The first 9 rows are patterns. Each new row is the sum of 2 different patterns, raised or lowered, with some noise. Before adding, each is slid sideways (what falls off one end comes back at the other), maybe read backwards, and multiplied by a number that may be negative. Names go in the order of the patterns.
Some rows, each with the names of its patterns after it:
[ -9   3   2  16   6  -4  -1   4  -1   1   8  -5  -5   2 -25   5  17   6
   6  15  19   4   3 -13 -15   4 -11  17 -11  -3  -2  17  22  -7   6  17
 -12  11  -7   7 -10   4  -2  10 -11   0  -2   6] => R
[  3  -8  -8   5  21   8  -9  14  -9  13  -8 -16  12  -6  -2   8  -2  11
   3 -30 -12   7  15  46   1  28  24   4   1  -7   7   3  -6  -9 -11 -14
 -35   4   5  12   2   3  -5   4  -7  -3   1  14] => C
[  1   2  -6 -18   9 -15   1  -9   2  17  -6  15   1   2   1  -5  -4  20
  -7   7   1 -14  39 -18 -17   7 -28  -8  29  -6   1  -2 -10   5  -6 -16
 -14   0  10  21 -14  -4  -2  -5   0   6   9  -8] => T
[  6   2 -16   1   0 -14   3  -7   6  -4  -9   4   9  -1   4  -4 -12 -18
  -6 -12   2 -24  10 -12   3   3   6  10   7  -2 -14  11  10  -2  -7 -15
   4  17 -21 -21   3  -1  -5  -3  -7   9 -11  14] => P
[  0 -10  -3 -17  -3   3  -4 -19  -3  -7 -28   7 -18   7   3   3   0  -6
 -14  -6  -9   2  -7 -10   2   2  -9  13 -15 -12  12  11  19 -12   7  -7
  -9  28   9  -2   1  -5  23  20  13   8  14  12] => U
[  1 -27   4  -4  -5  18  -7   8   4 -23   5   6  -4  -2   2   9 -20   1
  17 -14 -17  -2  15  -4  -8  21  28   2 -10   7  -7   2   5  14   2  25
  17  15 -10   8   8 -34 -22  -1   2 -12  -6  24] => N
[ -2   1   5   2  20  -2  -8   3   0  -4   6  -5  -2  16  -6  -6 -10  -5
  15  -3 -12  -3   0   6  -8  32  26  25  20  14 -15  -3 -21  -8   2 -13
   7  -3   2   0 -13  -6  -5   6   8 -23   9  -7] => J
[ -1  -3  -1 -14   4 -21   4   1  -1 -20 -10   6  -6 -10   1  -6  21 -24
  -9   0  -4 -28 -17 -20 -18   4   1  -4   3  12   1  17   2 -18 -13  11
  -4  11 -11  -1 -17  15   5   5 -16   9   8   3] => Y
[  7  -2  14  30  -9  11 -12  -5  -2  -5 -10 -22 -18 -11  -6  14  -1  -6
  -7   5 -25 -16 -25   7  -3   5 -19 -11  -1  -1   8 -11 -20 -16 -10  -3
   3  -6 -16  -3  -8  16   3   2  23   8  -8 -10] => Z

New rows. What belongs after each?
[ 12  11   2  -5 -23   6  -5   1  10 -20 -17  -6  -2 -24 -19  -2  -8  -2
   0   5   0  12 -12   1   2 -15  17   6  -4   4  39  15   9  -7  10 -17
   8  -1  21  -6  12  -5  12  -5  -5  -7   7 -25] => R U
[-29  -8 -14  -8 -19 -21  -9 -30 -26 -24 -12  -5 -32   0 -29   2  -9 -14
 -11   0 -12 -35  -6  -3   1 -24  -3 -37  -9 -18   8  -9 -23 -14  11 -10
  -2  -5 -41  -7  11 -34 -20 -15 -65  -7 -13 -22] => T Y
[ 29   3  -8  14   6  -7  20  34  -6   2  11  -5 -16  14   9 -16 -31  -4
   8  -5 -27  -3   5  -1 -12 -14 -26  -9  -1 -20 -31 -23   9  -5  -2  25
   8  -9  -8  11   9 -26 -18  27  -9  18   7 -13] => N Z
[-12  -2   7  25   2  17   8  25  -8   2   1 -10   6  36  -9   3  20 -13
  17  13   5   5 -13  14  -4 -10  -8 -19 -10  13 -13 -20  27   0  17  -9
  11  17  -4 -12   9   1   5 -11  14  -7   8  14] => T Y
[ -4  15 -16   5  -9  11   3  13  -9 -10   5 -10  -7  -6  -3   3  -5  -5
   0   4   7   5   2 -10   3  -1 -20  -7  15   6 -10  13  22  15  -5  -4
 -18   1 -15  17 -10 -17 -18  27  23 -15  -2  12] => R P
[ 7 42  6  8  3  9 20 29 29 24 36 24 33  4 23 30 18 28 31 27 40  0 37 18
 28  5 13  4 11 13 28 30 25 36 30 36 30 14  3 42 25 45 20 14 15 49 36 29] => J Y
[ -6  24 -24 -26  10  -7  -9  -5  -9  -8  19  21  16  15  21  -4  16  11
  -7  -8  29  11  33  -9   7 -14  29  18   8  -9   8  16  18  19   9   5
 -10  13  -1  10   9  -9 -12  -5  -7  -4   0  11] => Y Z
[ -4  16  28   5  14   6  14  14 -13   2   3   4  19   9   5   3   3  -3
  24   9  24   8  -1  22   5   5   0  25   2  14  -6  -2  -6   6 -15   2
 -10   1  21  19  -4 -22   3  23  -9  16 -24 -17] => R U
[-13  -8  -4  -2  -2 -25  -5 -14 -17 -12 -15   5  21   9  17  16  -2  -4
   3 -14  -8 -20   1  -4 -27 -21  -9  10  -2 -23   9 -12   6   5 -15  -9
  -1 -14  -7  -9 -19 -15  21 -24   4   3 -14 -11] => R J
[ 27  10   4  16 -12  10   5   6  28   6  -7   8  -3  18  19 -33  -6   0
  35  55  25  21  24   8   2 -19  13  11  13  10   0  -4 -24   8  17   3
   8 -25 -16   2 -12   7  12   5 -16  -7 -11 -11] => C Z
[ 13  26 -12  19  48  24   6   9  -6  12  -8  24  24   5  19  18  39  13
  22  24  32   1  35   7  26  33  14  17  -2  23   8   3  11  28  -1   6
  16  15  24 -25  38  35 -11  40  27 -16  34  11] => T N
[  6  21 -15 -23 -22  -6  -3 -11   0 -31 -13 -10  -1   4 -31 -30 -19 -18
 -31   0   2   7 -13  -1  -6  -4 -10  14  -1  -4  47 -17  -9  -4 -22 -25
  27  -9   9   6  -1  13   0   4  -7  -8   8  -6] => T U
[-12   2   9   0   1 -13  15   4  10   3 -25 -10 -19  -2  -2  -7   2  15
 -13   7   0  15  -4 -18 -10 -15  -9  -9 -13   5  -1 -22  -5  -5  -9  17
 -55  29  16 -16  40  17 -38  -1 -13   5  -2  -5] => R T
[ 25  17  -9  -1   7  17   0  -2  18  -1   2   5  19   4  -6  29   8  10
 -10   4 -14   0   4  19   8  29  19  10  -5  17   8 -17 -20   8   9 -14
   3  32  19 -23  15  -3   1  17   1  18  -7 -27] => P N
[-19 -25  -7 -35 -10 -15 -17 -24 -55 -28 -18 -22 -12  -6 -15 -28  -9 -22
  11  -3 -15  27 -18  -7 -23 -29 -21   3 -22  -8 -22 -22  -1 -45 -43  13
 -18 -14 -28  -9  12   0 -35 -22  -3   7  -9 -15] => C P
[ 25  -8  14 -22 -38 -17 -21 -14  33   1  14  13   0   8 -14  18  -1 -15
  26  20  10 -17  -1  27 -26 -17   1   9 -10   8 -19  -1  -1  -3 -17  -9
 -18  18  -5 -21  36  24  10   8  -1   6  -9   3] => N J
[-15 -24 -20 -15   4  10  -9 -33 -63 -26 -29 -49 -21 -33 -22 -21 -16   1
   2  -2   1  29 -16 -42 -25 -24 -25  -6 -18 -12 -14 -16 -38 -18   2  -9
 -24 -46 -21 -13 -27 -18 -20 -12  -1 -36  -8 -21] => R C
[38 25 45 28 18 47 17 35 -5 19 32 -2 40 41 13 20 23 20 14 13 31 64 28 17
 33 37 25 19 46 24 21 40 49 64 26 42 26 52 34 56 17 36 55 46 10 29 51 43] => N Z
[ 24  20   7  24  34  20  30   3  43  39  46  18  30  31  14  13   5  33
  29  36  12  15  23  25  26  12  28 -14   4  24   9  29  15  13  -2   5
  15   7  36  14  37  18  16  17  23  37  20  16] => P Z
[ -4 -17  -3 -11 -13 -15  -1  25  -2 -11 -21 -46   9 -19 -18   4  15  24
 -12   0   3  17  33   6  27   4 -14   4   9   7  -5 -12  15  -6   1 -13
 -11   1  10 -12 -24 -20   2 -17  13 -11  16   4] => C U
[  4  22  22  48 -17  16   5  12  -3   2  22  38  25  10   0  21   2  28
  -2  13 -23 -11  -1 -13  25   8  -4 -29  15   0  -1  -3  16   7  20  15
   4  -4  16   8   6  -1   2  -1  29  37  10  32] => Y Z
[ 6  0 15  2 24 28 12 40 20 52 44 24 20 19 25 42 53 17 31 49 19 23  5 26
  8  2 -8 -9 -3 25 39 43 33 14 18 29 27 31  3 20  9 35 13 16 43 30 26 18] => J Z
[-18  -5   3 -23  -4  -3 -15  -4   5  -9 -16 -16 -15 -15  -5 -25  -7  -1
  -6 -28 -12 -22  24   0   8 -16 -12 -21  -6 -13 -16 -18 -29 -31 -12 -39
 -24  -6  -5   9 -14  -5  -5 -25  -7   2 -24   5] => C Y
[  5  -2  16 -23 -19   5   1  -6 -10   5  -9  14   2 -10  19  15  15  -3
  17  18   0  -1 -24  14   4   4   6  18  16  15  28  -7  -4  16 -10 -19
 -12  -7 -10  22  13 -13   2 -20  27  13  -1 -23] => P Y
[ -4  -5  -8 -12 -14  -9  22   8  -8   9 -13  -1 -13   4  -6  10  15 -19
  11 -16 -14  -7   0 -26 -18 -24 -10 -10  -2  -6 -22 -12   0 -33 -20 -27
 -13  -2  -8 -25  -3 -33   9  14 -23  -7 -18 -36] => T Z
[  6  -7  25  18   5  -4  10 -15  34   8   7  18   6  12  27  -7 -16   5
  13  -1 -20  12  35  -1  59  47  35  27  17  11  23  33  22  11  34  34
  30  -8   6  34   8  -7 -12  14   6   7  23  17] => N Z
[ -8   0  16   3  -9 -22 -21 -19   7   6  -6 -23 -15  -3 -23   8 -35  -8
 -17   6  -3  -9 -11   4 -12  -8 -17 -25  -6  -4  -6   7 -21   0   1  29
  25  -9   5 -14 -14  27  20   0   3   6  12  12] => U Z
[ 23   7  16  23  12   3  10  11  -1   7  -8 -12  -1   2 -27  19  -9   9
  -2   8  10   6 -13 -16  -9  15 -12  -2   0  12   8   7  -5  -2  14  16
  16 -10  33   4 -10  24 -16   2 -15 -13  25  23] => C U
[ 16   0  16   4  -7  -8   5   2   3   6  -1 -10  11  16  -9 -26  -7  -7
  24   2  -2  15  20  -3   3 -34  -2  23  -3  22  17 -39  27  -2  23  20
 -12  17   0  -1  15  22  -6  16   4  -6   9 -10] => T Z
[  4 -20  32   9  -5  12 -12  -9  13  -2  24 -22  11   0  26  14   1  13
 -13  -3  -3   2  -7   1  15   0   5  12   7  14   9  10   0  25 -13   0
   0  -1   7 -10   1   5  20 -10   1   2  19  11] => R P
[38 16  8 16  3 12 40 25 14 30 35 20 17 29 39 32 26 18 35 29 28 28 20 15
 30 21 15 11 29 21 31 37 25 54 26 20 24 39 45 27 22 18 22 49 11 20 44 33] => P J
[-15 -29   8 -13 -11 -27 -21  -1   2  -6 -13   1  -7  -5 -27 -21 -27 -12
 -36  -5 -17 -21 -21   4   1   0 -29  -3 -21  -8 -42 -22 -35 -26 -11  -1
 -25  -7  -6  -7  -5 -10 -28 -13   4 -21  -6 -16] => R Y
[-14  21  20   5  13   8  22   7  24  19  13   3  -5  -6 -13  38 -10  24
  -4  20  25  18 -10   9   8  19  32   2 -23 -11 -15 -10 -11 -17   4  23
  23  15   6  19   9   6  40 -34   3  -9  23  24] => U Y
[ -4  17  14   7  10  12  20  11  19 -20   6  -4   8   4 -11   4  -2  26
  25  24 -10   5  16  -1 -10  -5  10  18  11  11  13  15  -2  18 -11   8
 -22 -10   9 -19  -5  23  -1 -32  -6   0  -1  18] => P Z
[  4   1   5 -10  -8 -16  25   9   7  43  22  13  18  23  16 -18  13  12
 -11  -6   1 -17  25   2  19  36   5   7   5  12   7   1  37  12  -1  18
  19  26 -12  18  19 -10 -17   7   5   3  23   6] => N J
[ -2 -15 -23   5  20   8   5   5  -8  26   4 -21  14 -27 -20  24 -34 -10
  12   3   8  -1 -15 -31   7  -7  23  -2  11   5   2  20   5  17  -9 -22
   4   4   0   0  30  11  17 -10  -3 -17  32  16] => T Z
[-28 -24 -25 -42 -23  11 -23 -18 -14 -43 -15 -12 -34 -26 -35 -21 -44 -17
 -18 -33 -35 -22 -22  -7 -51 -33 -37 -22 -36 -27 -31  -1 -37 -17 -12 -47
 -35  -8 -19  -7 -19 -17 -10 -15 -12 -30 -23 -38] => R U
[-22   9   8   0   4 -15   3  -1  25 -22  -9   7  -4  11 -14  -2  11  -4
  -6  -7 -18  -2  -6   3   3 -14   6  -1  19  27  10  -5 -20 -25  18  12
  12  16 -11 -15  -2 -22  -3 -21 -22 -21 -20 -35] => U Z
[  0   9  17 -13  30   5 -14  20  27  -6   4 -14   2 -24  -2 -29 -30 -18
   8  13  16  -5 -19  21   9 -33  11 -26 -19  -3   6   7 -12   1 -11  -1
  20   3  -3  -4   7   7   1 -16   6  -7  -6  -3] => R U
[ -2  -1 -15  18   7   0 -28  -7 -20 -22  -8  21 -24 -11  -2 -23   4 -18
 -27   1 -16 -13   1  -9 -21 -17   4   8 -16   7  30   6 -23 -10   8 -24
 -21  19  -5   0 -12 -15  -9 -22 -14 -42 -36 -27] => N Z
